There are 4 nested groupings, the coarsest first. Each group lies inside one group of the grouping before and may be the whole of it. The rows also spread widely along 14 directions, which tell nothing about the answers.
In the rows, 128 means zero.
Some rows, each with its group in each grouping after it:
[143 120 120 153 127 158 129 138 146 101 128 108 155 134 144 106 123 118
 158 144 104 131 114 110 126 131 126 133 135 130 155 108 140 148 132 134
 148 115 140 141 134 114 141 116]
z365 Disan Bere z16
[126 111  69 133 112 131 151  92 114 116 145 122 130  95 132 139 138  92
 141 114 168  97  98 115 155 130 129 130  85 117 106 130 125 107 122 116
 113 121 149 134 121 102 108 156]
z365 Disan guruk z647
[157 100 124 124 113 119 116 131 158 114 123 130 134 113 159  90 161 139
 149 139 117 135 143 146 105 158 149 129 135 114 138 129 128 109 134 145
 141 127 107 148 147 126 134 150]
z991 bapuv tof z116
[121 151 118 128 131 124 123 127 121 101 143 118 136 155 160 133 152 117
 154 122 134 103 137 113 150 169 105 136 130 142  97 135 132 111 137 118
 152 151 103 115 105 124 123 114]
z763 pepun biz z496
[187 132  82 150  90 164 137 161 174 137 151 147 137  86 155  87 145 124
 134 142 119 114 119 104 126 163 140 121 124 104 165 108  97 128 139 172
 130 124 103 155 128  90 101 144]
z763 Safov muvup z325
[116 126 122 125 151 144 124 124 155  79 119 108 145 145 148 101 139 126
 129 160  90 111 151 122 118 105 131 108 172 160 179 126 146 178 146 137
 126 108 125 132 128  96 149 114]
z763 Safov muvup z480
[103 159 130 143 137 140 115 214 147 106 115 149 109 161 128 146 111 142
 119  86 170 177 103 154 153 117 108 117 126 170  98  83 151 137 109 153
 115 162 132 147 133 182 114  58]
z365 ganop zubo z789
[111 136  95 127  99 131 125 106 161 130 130 167 120 134 144 143 111 165
 148 111 148 137 119 109 119 152 142 124 142 117 111 103 100 129 121 120
 118 141 104 162 115 108 128 117]
z763 Safov muge z60
[124 110 158  87 147 106 107 132 132 146 130 149 140 122 134 122 139 151
 155 134 155 106 135 164 111 100 133 120 135 151 134 132 114 132 130 122
 115 118 114 115 135 121 140 145]
z763 pepun gupab z987
[129 156 141  64 135 131 113  99 132 171 128 185 142 163 166 147 116 187
 157  94 133 106 155 135 124  88 148 102 175 145  94 125 100 180 120 173
 125 213 101 120 104  93 128 112]
z365 ganop pofi z280
[ 47 108  50 147 143 127 127  69 138  70 125  83 130 130 116 151 107  84
 136 129 143 128 161 105 165 136 135 123 110 134  92 179 131 151 136 131
 117  94 175 106 143 107 114 125]
z763 pepun gupab z618
[ 93 115  78 116 121 104 154  84 128  83 113  99 113 127 125 144 150 127
  99 112 156 134 118 139 143 141 143 117 116 116 103 139 158  97 127 115
 134 151 123 137 119 127 102 142]
z991 Vepif fidol z585
[137 130 121  76 128 150 155 110 130 163 134 186 158 126 143  68 137 127
 174  94 153 118 136 142 140 108 137  99 133 126 107 138 113 134 140 132
 132 162 122 146 150 109 121 150]
z365 Disan Bere z656
[ 65 150  89 124 160 146 140  84 129  69 129 104 132 175 137 130 116 138
 126 116 138  97 123  97 136 131 111 102 168 170 127 114 148 154 120 108
 134 162 107 116  90 118 126  80]
z763 pepun vavom z828
[142 138 137  61 130  73 127 124 133 150 132 132 116 124 146 137 179 149
 132 130 157  88 146 175 132 138 138 124 112 124 114 161 126 104 149 155
 143 156  94  99 122 112 102 172]
z365 Disan Bere z656
[116  88 123 120 130 139 124 102 120 145 117 124 162 114 115 137 102 141
 146 117 149 135 111 133 112  93 152 127 134 115 107 131 117 128 111 112
 132 133 147 113 121 121 124 149]
z763 Safov muge z60
[143 161 180 113 123 118 105 154 131 119 107 113 145 189 157 174 137 145
 153 142  77 163 150 141 147 117 126 150 155 127 108 133 159 162 151 144
 163 146 139 130 121 108 147 106]
z365 Disan Bere z656
[101 142 108 135 138 123 118 154 148  90 120 139 104 137 147 154 128 150
 105 115 153 137 115 142 137 120 126 118 133 166 127  98 147 150 113 157
  98 147 118 151 124 144 123  84]
z763 pepun gupab z618
[196  84 133 145 121 140  93 175 139 137 123 154 142  70 185  83 151 130
 145 130 116 117 135 164 100 106 160 136 126 134 137 111 124 137 109 204
 105 140 135 136 156 142 134 155]
z365 Disan guruk z647
[128 103 104 143 125 101 143  85 126  77 143 124 135 106 177 143 170  97
 171 157 144 106 126 125 154 162 110 148  86 140 123 147 146 126 156 122
 130  96 133 168 158 116 158 140]
z763 pepun vavom z828
[106 141 106  95 133 130 160 136 139 139 144 139 131 127  96 132 129 130
 128 115 191 114  92 134 149 117 111 102 108 139 137 120 119 115 138  98
 126 123 116 130 117 114  99 129]
z763 Safov muge z60
[178 140 123 126 144 177 131 174 138 138 152 145 154 120 161  60 137 139
 149 114 135  78 100 119 112 126 117 106 149 159 166  80 117 136 110 164
 141 178  87 118 105 131 114 108]
z365 Disan Bere z16
[137 113 125 150 142 151 100 116 109 115 129 104 154 135 161 154 109 135
 153 122 115 101 114 112 117 102 132 140 147 146 112 105 131 156  97 148
 132 160 140  98  93 122 139 109]
z365 Disan guruk z647
[146 115 130 116 137 144 155  84 107 125 125 109 168 142 154 163 131 151
 143 122 130 129  92 120 133 105 132 129 134 121 118 116 154 148 117 138
 166 190 128 137 103 115 129 114]
z991 bapuv tof z116
[138 121 118 110 142 100 112 132 134 120 136 113 126 109 154 153 156 137
 119 146 141  91 142 150 133 124 136 129 117 144 133 146 128 140 132 175
 123 138 115 103 120 113 113 142]
z763 pepun gupab z618
[157 144 129 123 109 111  80 196 168 147 148 115 123 131 128 130 147 126
 149 141 131 122 161 141 138 165 122 135 117 121 128 141  86 107 144 152
 140 103 109  91 125 109 102 141]
z991 Vepif fidol z585
[140  98  88  93 112 114 137 103 133 143 130 169 126  72 146  94 161 124
 124 114 162  99 142 155 125 122 162 112 114 112 113 150 110 102 130 148
  96 136 120 142 146 105 104 189]
z763 pepun biz z496
[126 110 104 122 128 135 112 171 162 148 131 155 129  94 121  99 121 137
 132 110 174 132 129 154 121 123 142 110 116 136 123 126  98 121 120 159
 108 125 123 119 147 144  99 138]
z763 Safov muge z60
[106 114  88 107 126 120 163  92 117 115 139 140 137 103 124 149 148  83
 144 126 172 116 119 133 176 100 117 118  83 133 113 157 132 135 151 107
 103  95 162 151 150  90 122 155]
z763 Safov muvup z325
[118 148 131  80 150 136 162 172 134 152 136 109 143 140  72 114 130 129
 114 115 186 117  90 154 150  98 111  93 115 138 147 124 135 112 140 116
 154 140 122  93 114 126  79 130]
z365 ganop zubo z789
[139 131 133 122 138 127 113 138 122 133 145 110 146 133 141 147 133 147
 140 131 146  88 109 122 120 135 118 134 134 139 126 115 117 117 115 130
 148 153 101  91  88 123 115 123]
z763 pepun biz z496
[ 89 110 127 126 146 144 120 115 133 120 119 132 159 142 124 143  99 120
 164 122 140 151 138 131 142  86 125 121 134 148 107 143 125 170 132 123
 121 110 166 125 147 119 143 112]
z763 Safov muvup z325
[ 89 131 129 103 131 133 150  72 111 112 108 111 163 168 121 160 117 124
 148 126 118 157 139 122 161 103 134 127 145 113  89 162 154 153 151 100
 154 138 161 134 129  93 131 130]
z763 pepun vavom z828

New rows, each followed by its group in each grouping:
[161  92 106 113 130 155 146 122 118 156 148 174 155  73 140  88 133 118
 157 106 176  89  91 137 122  85 139 106 109 138 137 102 106 123 109 134
 100 141 133 147 137 114 127 155]
z365 ganop zubo z789
[186 103 132 128 105 125 152 118 119 160 138 117 166  91 148 162 145 146
 143 147 149 124  83 131 130 136 139 154  90  85 122 129 128 111 134 153
 170 151 125 135 122 113 110 163]
z763 pepun biz z496
[197 131 141 117  88 118  73 160 159 218 151 103 153 114 127 186 109 177
 160 152 119 104 132 123 104 151 156 162 120  69 121 135  54 122 123 187
 172 141 110  54  86  78  88 168]
z365 Disan Bere z656
[ 95 160 104 136 132 147 131 150 160 117 141  99 136 164 102 144 101 139
 137 129 149 136 111 102 147 157 109 120 131 134 133 117 117 138 135 122
 156 124 116 109 107 120 101  88]
z763 pepun gupab z618
[168  94 150 114 115 107  91 122 123 144 127 115 145 115 150 156 148 143
 151 141 117 116 136 147 107 115 150 148 132 110 118 134 116 114 118 134
 132 130 127 110 113 103 136 163]
z991 bapuv tof z116
[ 69 126  52 130 129 143 134 119 162 129 140 142 110 116  92 146  79 147
 123  88 212 120  90 115 133 122 132  96 109 141 114  96  94 130  97 134
  98 139 130 122 116 131  91 101]
z365 ganop zubo z789
[149 136 144 121 121 149 108 142 157 142 129 138 168 148 152 115 124 131
 178 149  85 147 172 119 136 128 136 130 154 119 128 150 108 172 160 154
 155 117 137 129 146  90 141 128]
z763 Safov muge z60
[128 135 124 110 153 144 149 163 107 103 133 115 142 127 120  91 158  96
 112 116 154 102 109 147 154 105 108 105 129 159 136 125 158 109 132 110
 125 139 124 117 116 134 103 130]
z763 pepun vavom z828
[167 125 140 141  90  99 134 142 146  97 102 101 121 127 155 177 161 143
 115 162  96 174 115 147 136 144 151 159 113  90 132 125 173 126 151 159
 156 124 139 172 140 114 131 141]
z365 ganop pofi z280
[ 82 162  94 116 130 114 129 135 147  84 101  90 109 167 122 166 134 138
  77 121 120 155 156 137 158 138 142 119 147 124  99 154 163 140 142 161
 141 159 132 110 112 122  84 109]
z763 pepun biz z496
[138 142 126 119 107 105 113 190 179 130 123 154  98 124 140 114 147 160
 129 120 158 147 121 166 119 163 135 127 115 129 131 105 123 106 133 162
 125 132  96 148 147 151 110 125]
z365 Disan Bere z656
[136 120 115 128 126 132 144 100 123  98 135 127 155 123 159 130 154  90
 163 151 114 123 144 121 166 124 120 134 114 129 124 156 145 151 162 128
 131 103 155 158 155  89 145 143]
z763 pepun vavom z828
[148 111 126 150 145 132 129 163 110  82 126  69 147 123 135 136 156  95
 116 141 124 125 108 141 149 114 113 135 111 145 138 125 170 117 126 134
 147 127 146 112 118 141 117 124]
z991 Vepif fidol z585
[ 95  66  80 135 135 117 138  68 122  72 109 109 135  99 140 130 142  90
 136 126 141 143 138 143 141 104 150 125 104 127 105 157 158 131 125 124
 104 103 179 153 166 124 140 152]
z991 bapuv tof z116
[162 142 171  89 136  95 113 148 147 148 144 105 145 153 145 157 158 171
 154 162 130 100 130 147 121 140 113 132 131 136 157 129 117 132 151 142
 175 140  84  99 107 105 129 131]
z991 Vepif fidol z585
[159 133 138 123 125 130 134 122 123 120 109  80 145 148 148 164 131 180
 101 134 106 124  97 126 106 122 154 135 160 109 132 105 159 134 112 167
 181 204 103 106  74 122 105 118]
z365 ganop pofi z280
[187 142 144 107 126 114 122 165 134 153 151 101 145 119 146 154 163 123
 146 162 124  89 126 141 148 128 118 141 102 122 150 142 122 137 155 171
 159 125 123  93 116  91 107 152]
z365 Disan guruk z647
[125 128 132 123 124 126 119 110 112 116 129 126 146 154 148 162 131 130
 158 115 129 133 126 123 146 118 121 135 134 133  95 123 133 130 123 108
 136 148 132 135 111 112 141 117]
z991 Vepif fidol z585
[177 118 117 124 137 164 135 174 122 145 159 160 158  96 148  78 148  99
 158 108 162  97 107 136 148 105 106 106 107 156 140 106 109 122 120 142
 114 140 123 137 136 127 118 130]
z991 Vepif fidol z585
[179 173 118 129  87 110 107 144 140 127 163 133 112 138 178 170 170 118
 162 150 107  81 134 101 155 176 109 155 115 120 129 116 105 121 150 135
 129 118 101 137  94  64 130 137]
z365 Disan guruk z647
[167 138 117 139 130 163 124 140 142 150 160  91 171 128 128 156 111 139
 148 159 118  85 102  85 128 124 117 130 133 123 170 112  97 159 130 148
 165 130 118  89  81  77 111 119]
z763 Safov muge z60
[144 125 127 120 141 121 123 140 109 132 152 128 142 123 149 167 143 124
 151 116 172  99 102 138 153 112 101 130  96 157 112 116 123 127 117 136
 128 152 123 117 111 129 123 116]
z991 Vepif fidol z585
[ 80 159  95 104 125 116 144 126 173 102 124 111 117 162 111 122 137 133
 123 133 140 142 152 128 150 165 124 108 136 125 127 156 129 130 165 126
 152 117 109 121 132 108  99 121]
z763 Safov muvup z325
[128 101 116 146 114 119 133 121 125 106 116  95 132 118 127 144 130 135
 131 124 149 138  82 135 115 144 140 149 109 108 113 109 150  89 110 113
 150 136 130 128 115 147 118 139]
z365 Disan Bere z656
[123 144 114 101 119 121 110 122 160 151 140 153 125 138 142 149 120 153
 161 126 144 111 142 128 134 126 132 121 128 133 122 128  93 159 137 154
 119 129 121 123 128  92 125 127]
z365 Disan guruk z647
[ 68 115  96 131 150 108 133  81 125  89 128 108 122 133 127 199 111 140
 129 129 175 119 101 125 143 107 119 129 106 157 115 123 141 155 116 120
 111 123 144 129 118 125 134 100]
z763 pepun gupab z987
[156 125 122 120 125 150 133 116 116 145 140 127 168 123 151 127 133 130
 152 127 126 107 123 113 135 125 133 131 133 116 113 134 117 133 129 144
 153 160 124 115 110 103 114 140]
z763 pepun biz z496
[131 130 103 116 132 148 152  91 135 149 152 106 160 132 125 141 109 149
 160 131 156  88  89  98 127 134 122 121 120 120 139 116 107 141 126 132
 169 153 114  99  96  98 109 126]
z365 Disan guruk z647
[129 146 106 143 111 136 118 138 132  89 132 141 110 142 154 137 138 122
 136 114 128 116 110 109 135 135 121 127 139 146 123  87 135 122 114 110
 104 135 117 160 102 111 138 105]
z365 ganop pofi z280
[116 128 102  90 106 102 131 123 174 158 121 167 114 118 131 134 127 167
 141 109 175 153 145 160 133 144 157 113 108 106  96 149 102 130 141 178
 131 150 118 142 161 126 100 144]
z365 ganop pofi z280
[107 138  97 150 126 160 132 151 176 118 145 105 149 143 102 104 101 122
 160 142 141 146 121  98 140 168 113 121 123 122 148 126 105 138 146 126
 161  93 128 121 139 118 110 103]
z763 pepun gupab z987
[133 128 148 145 149 154 150 104  88  84 124  81 181 166 153 148 136 108
 156 142  96 125 103  99 147 113 106 143 147 141 122 122 176 145 136  92
 178 148 140 127  95 116 151 104]
z763 Safov muge z60
[140  99 171 121 138 112 108 151 124  93 114  91 147 137 133  67 167 107
 160 152 103 118 135 157  99 139 130 140 147 134 146 133 158  83 140  80
 154  90 118 110 134 138 152 163]
z365 Disan Bere z656
[139 118 105 121 121 132 156  97 154 119 148 140 144 122 153 104 144 149
 167 133 155 109 100 113 120 162 119 116 119 129 152 105 116 120 137 119
 154 139  89 161 131 115 137 126]
z991 Vepif fidol z585
[162 125 113  90 142 127 146 146 118 139 141 126 142 108 143 119 171 113
 120 113 158 101 127 158 157 111 126 108 105 136 121 148 136 121 133 170
 135 170 122 112 126 121  88 146]
z991 bapuv tof z116
[147  94 139 129 146 154 130 138 134 137 142 136 163 104 135  78 123 158
 153 130 162  91  78 128  82 120 126 116 141 147 166  82 116 112 103 113
 139 139  93 122 113 145 135 129]
z763 pepun biz z496
[171  92 124 128 147 154 133 150 132 133 154 120 164  85 141  50 151  98
 170 144 145  73 107 134 114 120 120 117 111 147 171 119 117 118 129 134
 136 106 124 110 141 124 129 158]
z365 Disan guruk z647
[164  97 135 116 150 140 108 145 133 144 146 122 163 102 144 106 137 130
 154 140 137  87 130 142 115  93 128 114 129 151 159 123 106 145 119 156
 127 128 124  99 127 113 130 142]
z991 Vepif fidol z585
[140 131 145 109 123 125 113 140 145 148 119 123 143 143 130 151 117 167
 139 131 127 137 125 141 115 113 147 128 147 117 125 117 122 141 127 150
 151 153 121 114 114 113 121 128]
z365 ganop zubo z789
[103 142 129 109 137 104 100 182 162 105 104 118 102 141 120 152 136 154
  82 133 136 146 146 169 130 107 141 116 143 149 137 127 145 143 132 164
 106 124 126 116 129 133 105 115]
z763 pepun biz z496
[165 126  81 150 118 168 140 165 117 137 145 145 140  85 145 127 130 117
 106  94 168 109  82 121 147 117 129 123 104 129 111  96 122 115  96 170
 110 176 128 134 106 136  82 122]
z763 pepun biz z496
[153 109 151  87 133  72 122  88  89 118 128 101 141 128 168 191 190 112
 147 146 126 103 149 162 155 113 129 152 103 123  92 177 156 117 147 131
 143 141 138 113 121  97 137 170]
z991 bapuv tof z116
[184 147 174 127 127 140  96 207 137 134 124 139 136 145 162 122 142 159
 133 126 109 130 116 149 112 112 129 130 159 150 142  85 137 139 115 167
 137 168 103 128 107 139 132 102]
z365 ganop pofi z280
[131 123 113 113 122 125 128 142 141 168 125 136 148 113 127 173 112 150
 132 112 167 157 129 151 152 115 145 130 100 108  84 155 111 146 132 190
 147 163 146 109 139 131  87 134]
z763 Safov muge z60
[149 113  70 130 161 201 163  89 106 147 171  98 194 114 134 104 106 114
 156 101 163  63  86  77 140 114 113  99 122 136 130 118 103 146  97 157
 171 201 122  78  81 110  87 110]
z991 bapuv tof z116
[ 86 113  93  98 158 129 156 113 105 106 130 151 125 109 121 104 141 115
 113  86 205  97  99 156 145  94 118  93 116 170 109 121 146 109 110 107
  91 155 124 133 126 150 107 128]
z763 pepun vavom z828
[122 129 115  83 136 116 128  94 117 150 144 160 135 119 147 146 138 144
 146 113 166  85 129 137 135 107 133 115 127 142 109 136 106 137 125 133
 110 157 110 121 112  97 119 142]
z763 pepun gupab z987
[ 78 125  82  89 136 130 129  86 148 129 134 161 115 128 117 101 110 151
 142  96 175  86 122 125 110 111 141  90 147 150 131 108  97 130 108 104
  89 138 107 124 113 102 120 133]
z365 Disan Bere z16
[ 84 113  95  97 119  93 111  79 164 131  96 139  99 124 131 195  99 204
  99 118 151 136 127 153  98  91 180 118 144 120 117 116 121 165 103 174
  97 159 128 131 118 107 117 130]
z365 Disan Bere z656
[129 148 113 111 134 140 112 146 143 143 144 147 140 136 146 124 127 133
 150 116 141 114 153 128 147 133 126 117 134 142 109 140 101 150 133 166
 128 151 116 110 125 112 108 116]
z763 pepun gupab z987
[120 116 100 126 130 148 131 119 134 137 132 118 147 122 116 135 104 136
 138 113 154 120 107 119 127 110 140 116 128 123 119 116 116 133 112 139
 136 149 137 111 113 116 107 126]
z365 ganop zubo z789
[112 105 112 103 115  88 142 126 131  83  90 115  95 109 122 109 173 125
  82 121 143 139 116 180 117 121 162 121 125 117 127 127 180  78 128 109
 107 122 126 151 136 138 112 172]
z365 Disan Bere z656
[187  84 113 114 116 122 123 123 135 183 165 135 155  61 138 111 141 137
 172 137 180  67  99 135 104 137 142 131  85 108 139 129  74  98 118 157
 143 131 107  97 123 111 107 184]
z365 ganop pofi z280
[164 109 130 106 109 103 115 124 147 174 132 109 152  98 132 171 137 150
 140 160 131 128 144 147 131 132 159 147 103  84 120 171 102 137 149 186
 158 124 136  99 136  90  99 177]
z763 pepun gupab z618
[143 106 119 122 105 123 143 116 163 126 120 140 139 109 145 100 144 154
 144 141 134 143 118 137 104 154 150 128 132 103 141 125 126 115 143 133
 148 124 103 160 146 121 128 153]
z763 Safov muvup z325
[107 125 122 123 116 102 125 137 146 105 115 105 122 137 120 147 144 127
 124 136 141 151 133 147 136 147 133 136 121 117 112 146 141 107 146 115
 140 108 128 126 132 127 115 141]
z763 Safov muvup z480
[154 162 130  66 152 134 141 140 128 154 137 132 143 140 144 132 149 148
 116 125 131  78 134 146 145  80 130  98 144 149 152 133 131 170 139 184
 136 186 111  96 101  86  96 131]
z365 Disan Bere z16
[ 66 141 115  99 128 128 142  97 165 106  99 144 116 184 121 135 103 197
 124  92 154 177 113 135 111 134 142  99 172 132 110  97 144 137 115 110
 141 179  99 162 119 143 126  81]
z991 bapuv tof z116
[136 125 105 113 108 131 133 128 140 129 129 134 126 114 122 115 137 122
 130 124 138 116 116 133 131 117 142 120 125 116 135 117 124 117 130 117
 112 114 134 137 123  95 113 155]
z365 Disan guruk z647
[107 108  84 127 148 135 160  61 124  97 134  95 157 123 148 131 133 126
 143 138 141  98 119 105 133 137 132 120 124 130 126 148 140 144 135 137
 163 153 124 116 115 112 121 131]
z763 Safov muge z60
[159 113 122 102 133 120 129 124 123 141 156 127 145 103 136 131 155 124
 148 138 157  72 109 134 131 107 117 117 110 142 156 119 107 118 128 119
 121 121 112 117 111  92 125 154]
z991 Vepif fidol z585
[131 102 109 132 112 129 110 120 152 152 122 106 152 111 119 153 103 152
 139 136 134 144 133 127 114 133 161 139 126  91 109 147 101 131 125 157
 154 130 139  97 123 114 103 151]
z763 Safov muge z60
[152  70 116 146 147 158 172 109 131  89 119 107 182 102 161  54 157 100
 166 136 128 155 115 141 131 139 132 122 108 123 136 144 172 127 142 153
 179 140 146 163 184 162 139 136]
z991 bapuv tof z116
[113 126 109 112 126 109 124 139 145 112 125 144 111 122 139 126 145 124
 137 117 157 124 130 153 140 128 130 122 110 142 117 127 133 122 131 139
 108 122 129 140 144 130 122 134]
z365 Disan Bere z656
[168 126 145 133 125 126 142 159 101 111 130  98 152 120 143 156 167  97
 124 145 127 124 100 141 157 111 112 147 106 129 129 130 163 116 143 123
 145 126 141 130 113 118 120 141]
z763 Safov muvup z480
